There are 4 nested groupings, the coarsest first. Each group lies inside one group of the grouping before and may be the whole of it. The rows also spread widely along 11 directions, which tell nothing about the answers.
In the rows, 128 means zero.
Some rows, each with its group in each grouping after it:
[158 166 134 122 133 135 116 114 137  90 113 157 146 125 119 129 137 147
 126  99 132  96 192 109 175 146 142 132 117 134]
z715 z918 z393 z357
[171  63 113 137 135 104 125 101  73 125 140 110 125 141 111 135 141  86
 172 165 137 147  79  98  85 129 114 133 124 140]
z715 z918 z228 z829
[135 112 157 150 123 156 111 137 126  53 120 130 157 114 194 153 199 129
 112  78 145 139  96 128 196 110 137  68 159 132]
z191 z179 z447 z98
[143 138  99 105 140 144 100 123 102 116 146 159 119  81  84 129  84 132
 151 125 146  82 176 126  97 108 169 125 118 149]
z715 z918 z228 z34
[118 137 116 105 153 137 115 150 132  99 140 130 112 115 111 111 112 136
 127 118 117 136 153 127 127 113 148 139 139 116]
z715 z758 z332 z535
[119 157 124 132 108 132 106 140 127 104 119 116 152  94 150 148 151 112
 107 116 160 135 114 102  88 109 115 115 168 149]
z715 z758 z159 z137
[161 168  86 148 159 127 110 124 108 139 139 148 154 100 111 154 105 125
 187 111 147 103 194  99 122 143 114 131  84 164]
z191 z379 z192 z910
[133 152  82 141 128 137 118 138 112 137 148 150 138 103 116 128 109 139
 182 125 173  91 149 136  97 140 142 110  95 174]
z191 z179 z447 z994
[145  89 116 119 136  82 156 111 121 151 136 112 102 144 108  96 115 131
 166 152 107 140 130 130  95 175 116 179 118 131]
z763 z89 z94 z479
[169  89 119 189 163  89  98  67 115 175 104 112 132 109 188 168 140 149
 163 111 151 116 188 145 129 159 121 117 109 127]
z763 z89 z547 z876
[172 154 136  91 113 100 144 101 134  87 110 147 138 154  91 120 134 131
 132 140 126 116 174  70 123 154 113 178 134 139]
z715 z758 z231 z775
[119 112 147 139  95 144 120 113 143 110 119 130 125 137 168 123 153 147
 113 104 134 105 118 164 170 151 157  92 153 130]
z763 z420 z502 z542
[139 139 139  56  65 161 144 112 138  62 112 148 148 141 106 127 159 138
  71 120 133  99 129  82 118 128 148 129 149 143]
z715 z918 z839 z592
[150  90 103 116 137 116 156 125 104 128 125 110 140  94 198 103 210 196
 157 100 157 155 126 137  95 180 114 116  97 134]
z191 z379 z192 z974
[124 114 130  98 143 120 101 134 123  86 134 117 137 126 133 134 160 121
 120 125 139 172 126 102 110 105 122 143 151 110]
z763 z89 z680 z964
[135 129  79 138 125 124 137 109 143 184 126 117 136 187 112 132 113 131
 154 142 110 115 166 114 103 171 109 151  62 142]
z763 z420 z297 z689
[109  88  85 125 138 125 119 136  97 163 165 117 103 105  97 110  92 120
 177 153 134 126 102 153  57 127 145 131 113 142]
z763 z420 z297 z250
[110 139 122 129 118 122 143 137 156 153 135 118 107 145 101 109  74 115
 131 135  93 112 141 142 127 160 127 161 138 139]
z763 z89 z94 z556
[129 123 131 151 125 128 131 116 150 141 111 110 135 127 167 138 141 141
 115 101 114 125 146 138 146 160 118 129 131 129]
z763 z89 z547 z45
[120 125 129 133 101 135 154 140 142 117 132 121 132 139 134 110 133 127
 130 125 124 120 101 133 134 161 120 123 141 160]
z191 z179 z88 z486
[ 95 161  93 111  82 132 135 133 159 163 115 110 131 165  96 114 100 108
  98 164 133 114 135 101  62 146 120 150 134 154]
z715 z918 z393 z449
[109  94 121 179 142  79 109 125 123 164 124  83 112 149 148 123 125  86
 157 169 152 169  95 131  88 135  97 130 170 143]
z191 z179 z555 z526
[154 134 150 138 130 107 135 124 116  94 123 130 130  83 138 124 138 127
 145 110 128 128 128 120 133 148 116 138 163 145]
z715 z758 z159 z503
[143  83  90 111 152 137 116 118 110 113 132 126 137 149 142 140 160 144
 149 125 144 139 146 110 106 116 137 112  78 127]
z191 z179 z88 z76
[127 130 157 151 120 110 122 106 152 118 104 122 127 120 142 134 118 113
 112 127 128 116 153 126 140 144 118 132 182 153]
z191 z179 z555 z62
[107 154 109 133 145 132  74 103 154 156 111 140 127  80 125 165  75 136
  96 111 145  92 228 138 106  99 156 120 145 141]
z763 z660 z324 z750
[159 129 104 172 132 134 106 132  89 124 147 125 154 125 134 153 146  91
 178 124 162 125  89 112 127 128 114  99 112 155]
z715 z918 z228 z34
[121 164  66 141 102 160 127 156 121 154 155 124 164 127 143 139 145 140
 166 112 174 107 103 127  89 155 114 108  74 161]
z763 z89 z547 z876
[111 144 138  98 113 138 115 135 153  79 128 155 112 149 106 100 113 141
 120 128 141  98 158 138 159 129 165 125 157 139]
z191 z179 z555 z526
[108 122 113 161 144 142 111 148 127 141 133 106 120 124 150 122 127 123
 134 111 128 141 108 152 143 132 134 104 134 127]
z715 z918 z839 z592
[111  85 109 126 154 127 138 145 125 147 148  97 110 104 145 111 127 141
 137 113 100 159 113 153 108 138 124 141 125 112]
z763 z89 z547 z876
[ 96 134 108 196 177 165  62 193 100 101 165 107 138 113 160 147 143  83
 162  91 155 174  56 156 181  75 139  58 144 116]
z715 z918 z839 z592
[ 69 130 122 177 114 135  90 149 149 149 132 113 103 137 138 124  76  96
 125 146 156 108 107 177 129 117 154  88 177 156]
z191 z179 z88 z76
[125 117 135 102 102 136 137 124 146 107 122 121 131 142 141 128 143 135
 103 114 115 125 127 123 132 143 133 134 139 126]
z763 z89 z94 z556
[142 167 120 131 115 134 118 120 130 112 120 149 143 121 124 122 130 146
 141 114 157  87 162 127 144 155 145 118 122 151]
z715 z918 z393 z449
[144 128 106 148 140 138  94 112 105 141 127 135 134  66 146 151 118 135
 140 109 160  94 162 137  97 116 151  97 129 150]
z715 z918 z228 z34
[148 120 118 131 103 162 106  94 128 101 118 163 138 142 139 157 127 150
 135 109 163  53 170 140 163 136 176  75 104 157]
z191 z179 z88 z486
[124 141 101 123 110 142 142 133 153 127 129 138 130 191 103 117 113 128
 139 138 121 107 149 117 143 156 131 136  96 151]
z191 z179 z447 z994
[130  93 102 144 160 118  98 104 127 162 131 119 105 143 114 150  78 109
 146 136 108 118 172 136 116 119 146 136 109 120]
z763 z89 z94 z479
[124 162 117 133 105 145 125 132 145 125 114 129 142 116 143 138 129 140
 112 105 134  98 151 123 122 145 127 118 130 150]
z715 z758 z159 z137

New rows. What belongs after each?
[117 110 149 121 115 106 150 131 149 102 121 112 114 155 121 100 133 110
 114 146 106 156 111 117 134 144 114 153 176 139]
z191 z179 z447 z994
[ 98 105 109 125 120 145 116 137 132 126 131 115 121 111 137 135 122 118
 111 130 135 134 120 130  91 103 143 106 148 144]
z191 z179 z447 z994
[120 185  87 151 136 147 136 167 132 154 142 114 155 107 124 125 123 121
 147 104 129 135 124 111 106 150  95 135 105 157]
z715 z918 z839 z592
[127 131 128 129 121 111 136 134 137 119 118 109 126 142 138 114 144 126
 123 131 124 146 121 116 117 150 108 145 147 131]
z715 z758 z159 z137
[106 135 107 112 153 135 141 160 140 134 139 124 106 100 122  77 116 166
 129 108 104 135 153 156 125 152 145 145 116 118]
z715 z918 z393 z357
[120 151 104 133 155 123 108 151 143 120 151 134 116 172 115 101 114 142
 170 119 135 133 154 149 174 151 141 145 102 113]
z763 z89 z547 z876
[120 102 111 100  77 127 119  85 133 142  90 117 128 141 177 122 177 181
  86 135 186 100 148 135  66 153 158  99 130 136]
z715 z918 z839 z592
[130 117 124 103 125 142 124 125 138 101 126 130 131 125 136 129 143 148
 113 106 121 123 147 125 136 132 141 131 126 121]
z763 z89 z547 z45
[123 139 126 124 115 140 106 137 127  89 123 122 145 143 135 130 159 112
 114 124 153 138 108 110 135 115 135 109 150 128]
z715 z918 z393 z449
[148 176 123 188 173 124  92 134 132 136 118 120 161  92 169 159 142 118
 138  83 136 139 177 115 159 128 103 117 130 138]
z715 z918 z228 z34
[155 134 138 159 127  80 128  93 114 144 105 118 131 100 154 118 147 142
 152 129 167 123 146 129 108 175 112 137 153 152]
z715 z918 z839 z592
[124 151  89 174 145 118 124 139 144 170 133 108 134 192 119 132 101  98
 171 140 116 135 147 116 152 167  95 140  93 148]
z191 z379 z192 z910
[136 142  86 127 131 135  98 121 125 130 140 141 138 179 107 136 126 129
 168 136 153 112 158 118 127 135 142 123  77 135]
z763 z420 z297 z689
[145 104 115  98 105 163 141 122 128 101 137 129 147 147 113 156 137 106
 114 112  95 117 113  91 127 123 127 132 108 135]
z763 z89 z94 z479
[127  83 105  83 110 167 135 135 109 103 158 120 131 124  86 152 111  89
 118 131  95 132  86  95  92  93 133 135 123 130]
z763 z89 z547 z876
[175  83 128  90 110 111 126  81  94  79 114 145 132 156 120 123 178 143
 141 147 161 116 133  98 116 142 149 128 115 125]
z715 z918 z393 z357
[109 103 105 132 150 185 100 155 131 100 139 117 130 163 134 144 138 109
 111 101  98 143 112 130 178  91 157  86 105  98]
z715 z918 z393 z449
[127 143 116 131 116 139 109 135 125 102 137 132 139 152 106 144 115  92
 141 136 137 121 128 101 145 122 127 119 137 151]
z191 z379 z192 z910
[105 122  82 125 152 164 125 158 140 147 136 104 142 126 152 142 138 135
 116  99 101 153 150 115 116 120 118 113  90 125]
z191 z379 z192 z910
[125 122 147 128  82 108 104  77 151 132  66  97 146 127 179 173 159 116
  50 139 153 124 157  88  69 118 111 122 189 140]
z715 z758 z159 z137
[138 122 132 128 115 127 158 125 128 123 129 121 134  89 127 123 124 124
 134 120 119 116 124 118 102 155 108 140 150 168]
z191 z179 z555 z62
[162  92 135 130 118 158 100  94 108  73 109 145 143 128 183 164 184 157
 127  85 152  93 138 135 171 125 168  66 113 121]
z715 z758 z159 z503
[116 169 118 121 136 141 106 164 135  79 140 137 153 119 130 127 147 123
 134 112 162 141 132 107 132 107 125 119 141 147]
z191 z179 z88 z76
[132 147 122 118 155  84 154 152 121 126 138 117 124  69 133  78 138 154
 164 122 135 166 146 125  93 172  95 172 152 149]
z191 z379 z192 z974
[120 121 140 129 112 135 119 148 113  74 137 121 149  87 166 128 178 124
 126 110 174 150  77 124 115 113 127  95 174 154]
z191 z179 z88 z486
[140 115 112  89  94 123 202 127 157 128 117 111 141 184 117  97 163 140
 116 140  84 147 123  82 105 187  83 178  99 149]
z191 z179 z447 z994
[131 103 121 181 118 147 120 103 128 163 110 120 122 121 189 134 139 163
 132  92 140  83 134 183 163 173 156  69 110 140]
z715 z918 z839 z592
[125 111 124 186 129 119 139 132 132 168 129  87 137 109 175 144 135 106
 140 109 112 144  89 142 120 160  94 122 140 146]
z763 z89 z94 z479
[ 92 147 120 107 116 151 146 161 178 112 101  83 171 127 189 142 201 133
  44  94 105 193 129  72  94 113  77 133 145 127]
z191 z179 z447 z98
[154 102 138 161 140 117 105 106 100 109 125 124 125 104 151 147 134 115
 152 122 146 120 122 132 138 124 138 105 153 136]
z715 z758 z332 z535
[132 109 126 122  88 137 113 110 125 109 124 121 144 149 140 157 148 102
 114 131 148 115  98 107 110 122 132 113 143 142]
z763 z89 z94 z479
[137 112 138 106 150  81 129 134 102  94 145 121 109 105  83 102 109  89
 160 162 125 174 118  98  94 121 108 175 184 140]
z191 z379 z192 z974
[131 129  96  88 114 135 141 141 118 111 141 132 125 135  97 109 125 137
 144 136 130 120 126 109  86 137 133 146 109 139]
z715 z758 z159 z137
[154 143 126 141 106 123 135  92 139 135  92 142 134 106 188 124 159 205
 133  89 159  67 191 157 137 196 148 103 107 148]
z715 z758 z159 z503
[117  90  98 132 111 127 112 126 114 117 138 130 110 185 129 112 139 131
 167 159 173 116  99 147 122 137 158  95 110 141]
z191 z179 z447 z98
[129 133 135 128  91 120 128 117 131 104 121 136 128 151 140 113 142 135
 139 134 159 103 125 135 150 167 139 113 151 155]
z191 z379 z192 z910
[117 103 117 119 111 121 138 129 131 124 129 118 120 137 141 104 143 142
 134 140 148 130 114 136 100 149 134 125 137 148]
z191 z179 z88 z486
[ 99 165 114 126 104 163 106 138 159 121 118 140 139 120 138 139 116 137
 101 110 152  88 162 131 124 123 149  98 140 157]
z191 z179 z555 z526
[166 141  93 158 116 115 154 120 110 155 125 107 178 127 160 151 175 124
 172 121 150 138 119  81  93 182  65 131  87 174]
z191 z379 z192 z910
[128 123  99 146 125 111 124 127 118 140 130 118 136 126 139 129 138 123
 159 143 162 133 124 118  85 139 114 123 123 158]
z191 z179 z447 z98
[128  70 113 131 106 143 159 118 127 153 138 108 112 146 118 128 104 115
 133 136  84 111  91 142 118 160 128 134 115 136]
z763 z89 z547 z45
[117  96 135 131 112 147 113 137 116  91 123 104 135 106 172 145 171 117
 100 108 136 146  77 126 117 102 133  91 167 125]
z715 z758 z159 z137
[149  91 115 103 121 128 125 108 114  89 134 142 126 179 102 129 136 118
 152 149 141 120 129 105 130 128 144 126 111 140]
z191 z179 z88 z486
[118 147 102 143 140 109  99 141 115 132 132 117 132 118 128 115 136 120
 151 143 172 145 127 121  91 127 124 128 135 135]
z715 z918 z393 z357
[132 110  89  58 118 130 140 136 106  97 141 139 128 113 134  90 174 188
 147 128 167 130 142 118  72 147 149 131  97 136]
z191 z379 z192 z910
[156 132 126  96 164 111 128 139 104  77 140 138 127  80 106 114 135 135
 155 111 118 154 151  98 112 119 122 163 136 124]
z715 z758 z159 z503
[ 99 141 143  96 115 109 141 158 161  98 133 108 120 164 123  81 148 132
 112 136 117 174 109 124 133 157 108 174 167 117]
z763 z89 z680 z964
[128 123 133 144 142 148 131 138 138 124 136 130 107 133 118 109  97 127
 130 108  86 109 137 156 183 151 149 124 130 129]
z715 z918 z228 z829
[135  89 108 116 110 165 111 118 107 105 144 133 135 137 109 163 120  99
 134 127 126 105  99 116 123 103 152 105 117 133]
z763 z89 z547 z45
[128 117 100  95 144 158 129 151 122 102 156 133 130 120 100 129 120 127
 138 110 104 133 130 115 124 116 139 142 103 120]
z763 z89 z547 z45
[119 109 110 133 126 142 108 132 124 130 136 115 115 164 111 126 112  99
 128 147 125 128 109 126 123 119 143 117 132 129]
z715 z918 z228 z829
[139 144 114 116 125 121 139 133 135 108 133 130 141 155 106 118 134 117
 149 137 133 131 138  94 119 148 105 152 120 152]
z191 z179 z555 z62
[170 116 173 107 133 111 164  96 150  90 108 127 139 128 136 124 162 139
 104  94  63 149 167  96 178 164 102 172 147 117]
z763 z420 z502 z542
[121 158 142 151 117  79 147 139 159 124 112 100 134 186 153  89 161 125
 140 144 135 168 124 116 158 196  80 162 159 142]
z191 z379 z192 z910
[104 179  92 133 143 134 122 158 154 161 142 115 138 107 114 128  93 124
 133 114 120 134 165 119  99 137 107 159 119 141]
z763 z89 z547 z876
[134  95 156  84  93 112 148  91 131 112 104 130 102  88 143  89 140 174
  85 131 133 100 150 146  92 160 161 138 179 139]
z715 z918 z228 z829
[138 125 113  98 143 123 123 128 115 110 149 131 131 117  84 128 114 103
 145 136 110 150 142  89  95 107 120 164 130 130]
z763 z420 z502 z542
[139  85  96 114 146 112 111  89 110 158 129 123 114 115 112 141 106 134
 146 145 124 119 176 121  65 123 141 144 104 132]
z763 z420 z297 z689
[187  87 127 108 137 107 131  55 124 120 105 147 129 145 147 139 152 185
 143 109 127  91 213 123 150 173 147 143  83 116]
z763 z89 z547 z876
[116  97 138 119 143 105 104 123 116 107 139 116 107 109 115 119 118 109
 132 142 126 154 121 134 107 106 141 139 174 122]
z763 z420 z297 z689
[126 132  92 100 110 185 117 143 130  96 142 143 133 174  87 149 106 108
 130 121 106  94 128 104 142 109 155 111  87 132]
z715 z758 z159 z503
[129 125 117 132 148 128 107 128 125 121 137 131 127 110 144 123 140 147
 146 105 136 133 152 142 135 131 143 120 122 123]
z763 z420 z502 z542
[151  38 152 137  98 143 141  67 119 131 115 133  96 123 131 147  93 128
 120 122  86  62 126 168 160 156 171 105 140 137]
z763 z89 z547 z45
[110  65 121 147 134 161  96 127 116 122 137 105 124 109 182 159 149 126
 113  98 129 135  93 162 139  99 158  73 136 109]
z763 z89 z547 z876
[114 137  90 122 128 167 115 129 158 138 110 109 165 140 161 170 154 131
  84 103 126 136 170  88  96 107 114 109  98 138]
z191 z179 z88 z486
[158 178 136 156 162 120  94 143 116  80 127 132 171  86 169 141 184 128
 144  82 166 155 147 102 159 120 107 117 146 135]
z715 z918 z228 z34
[120 119 133 104 119 114 136 118 133 120 114 128 113  73 159  98 142 179
 116 114 146 118 165 152 103 159 144 125 161 144]
z191 z379 z192 z974
[125 163 109 183 174 127 129 168 154 155 143 100 143 154 144 134 119 105
 160  92  83 167 134 129 183 156  85 148  99 120]
z763 z89 z94 z556
[152 120 123 162 132 155 116 129 118 111 136 119 168 139 158 173 163 107
 148  91 122 133 102 111 171 137 103 102 105 134]
z763 z89 z680 z964
[115 184 105 178 139 146 125 135 184 181 125 129 128 174 125 126  79 134
 142 100  85  95 196 154 196 183 122 136  88 138]
z763 z420 z502 z542
[116 143 118  55 118 135 134 142 149  88 128 133 116 163  91  81 137 148
  95 142 119 141 154 101 109 131 145 167 135 116]
z715 z918 z228 z829
[159 134 138 107 142 142 119 150  94  42 162 151 154  81 132 129 174 139
 163  82 152 139 103 117 164 119 135 121 136 128]
z763 z89 z547 z876
[168  86 111 110 124 160 153 112 117 105 155 142 127 179  75 145 103 105
 161 122  70 101 121 109 175 147 135 146  75 128]
z763 z89 z547 z876
[132 105 128 112 122 121 144 143 128 102 145 109 127 176 112 117 142  96
 141 138 100 164  81 106 137 139 108 156 133 118]
z763 z89 z94 z556
[155 137  77 144 126 128 123  95 124 187 126 139 125 153  89 139  73 125
 164 148 128  67 191 120  97 162 136 140  70 162]
z715 z918 z228 z34
[145 111 109 127 132 131 144 119 129 142 124 124 122 141 153 102 151 171
 139 114 127 117 147 146 132 178 139 124  91 130]
z715 z918 z228 z829
[133 183 108 104 107 147 111 123 148 114 119 160 135 145 116 110 122 167
 124 116 162  71 190 130 137 156 164 123 108 148]
z715 z918 z228 z829
[146 226 148 205 162  82 111 137 159 137  98 114 171 103 165 136 148 112
 137  96 144 155 184  98 171 169  63 156 162 148]
z715 z918 z393 z357
[122 139 146 163 123  86  96 116 122 120 120 130  97 112 124 114  89 111
 156 150 163 107 135 156 126 141 145 127 192 148]
z715 z758 z159 z503
[136 154 154 177 108  69 130 103 145 148  90 105 128 120 177 114 148 138
 130 136 166 129 138 135 114 186  97 139 186 152]
z715 z758 z231 z775
[108 127 126 160 135 128 163 146 181 164 136 105 103 220 116  87  99 120
 142 125  44 142 129 160 212 197 111 160 105 114]
z763 z420 z502 z542
[158 127 113 160 174 103  88 121  83 125 139 115 164  58 156 165 166 109
 173 108 167 168 133  97  81 103  96 124 131 141]
z763 z420 z297 z250
[120  80 102  50 120 165 121 115 114  98 129 139 111  99  99 122 121 150
  89 129 116 108 152 116  71  90 183 122 121 117]
z715 z918 z393 z449
[115 117 146 156 115 118 119 119 146 132 103 105 116 127 164 131 129 124
 103 120 122 122 127 148 139 143 130 115 172 133]
z715 z758 z159 z137
[107 122 130 121 108 136 127 134 147 111 122 114 111 161 136 109 131 132
 108 133 124 125 117 140 135 140 144 121 152 124]
z715 z758 z332 z535
[135 109 167 160 140  84 124 123 120  98 135 132 101 123 152  78 146 152
 175 120 145 135 109 188 188 179 147 126 172 128]
z763 z420 z297 z689
[129 134 100 183 177 126 105 149 122 149 141 114 131 124 150 138 117 116
 177 106 127 148 146 143 163 141 114 109 109 135]
z191 z379 z192 z974
[121 126 113 147 184 143 109 182  98  91 169 116 146  53 135 139 139  98
 160  93 132 181  92 116 119  81 111 113 147 140]
z191 z179 z88 z486
[151 158 122 108 115 114 133 110 131 114 116 139 139 142 107 115 136 140
 132 130 143 115 164  97 117 157 122 153 125 146]
z715 z918 z839 z592
[133 159 127 175 156  92 130 132 144 156 124 113 137 109 178 103 157 164
 163  97 139 151 161 153 149 186 100 141 125 132]
z763 z420 z502 z542
[104  92  99 103  78 119 131 106 141 158 117 109 110 175 147 110 139 151
 115 157 159 107 116 146  66 161 148 125 119 136]
z763 z89 z94 z479
[123 101  78  76 121 167 161 145 138 134 149 108 141 159 108 132 139 133
 114 120  80 147 120  92  88 133 112 156  69 117]
z763 z89 z547 z876
[138 132 116 123 132 115 136 120 141 132 124 115 144 159 126 126 147 128
 135 126 109 148 149 102 122 153 103 158 109 130]
z763 z420 z297 z689
[147 153 116 117 195  87 125 139 142 103 137 138 120 158  79 102 105 120
 168 135 100 171 204  91 155 132 107 194 115 121]
z191 z179 z447 z994
[139 172 115 166 168 145 122 180 128 105 151 113 163 127 137 131 152  96
 151  88 106 174 109 101 178 128  87 130 117 130]
z715 z918 z228 z34
[116 172 110 138 101 138 121 126 154 150 101 119 147 104 165 140 136 152
  98 109 154 101 163 122  89 148 122 115 137 152]
z715 z758 z231 z775
[ 96 157  97 148  79 206  85 120 178 137 113 136 153 225 134 182 111 108
  86 112 122  65 154 129 183 119 164  69  87 137]
z763 z420 z297 z689
[115 101 103 149 174 126  91 125 131 143 125 112 122 127 143 151 112 117
 131 125 128 147 169 127 114  96 133 115 120 126]
z191 z179 z88 z76
[126 121  65 103 129 160 156 136 137 164 147 126 128 157  72 130  80 117
 150 141  89 104 153 100  79 143 117 153  62 156]
z191 z179 z555 z62
[182 140 179 140 114 103 126  82 115  75 110 155 144  85 109 155 113  95
 137 118 126  92 167  93 172 145 118 139 189 171]
z191 z379 z192 z910
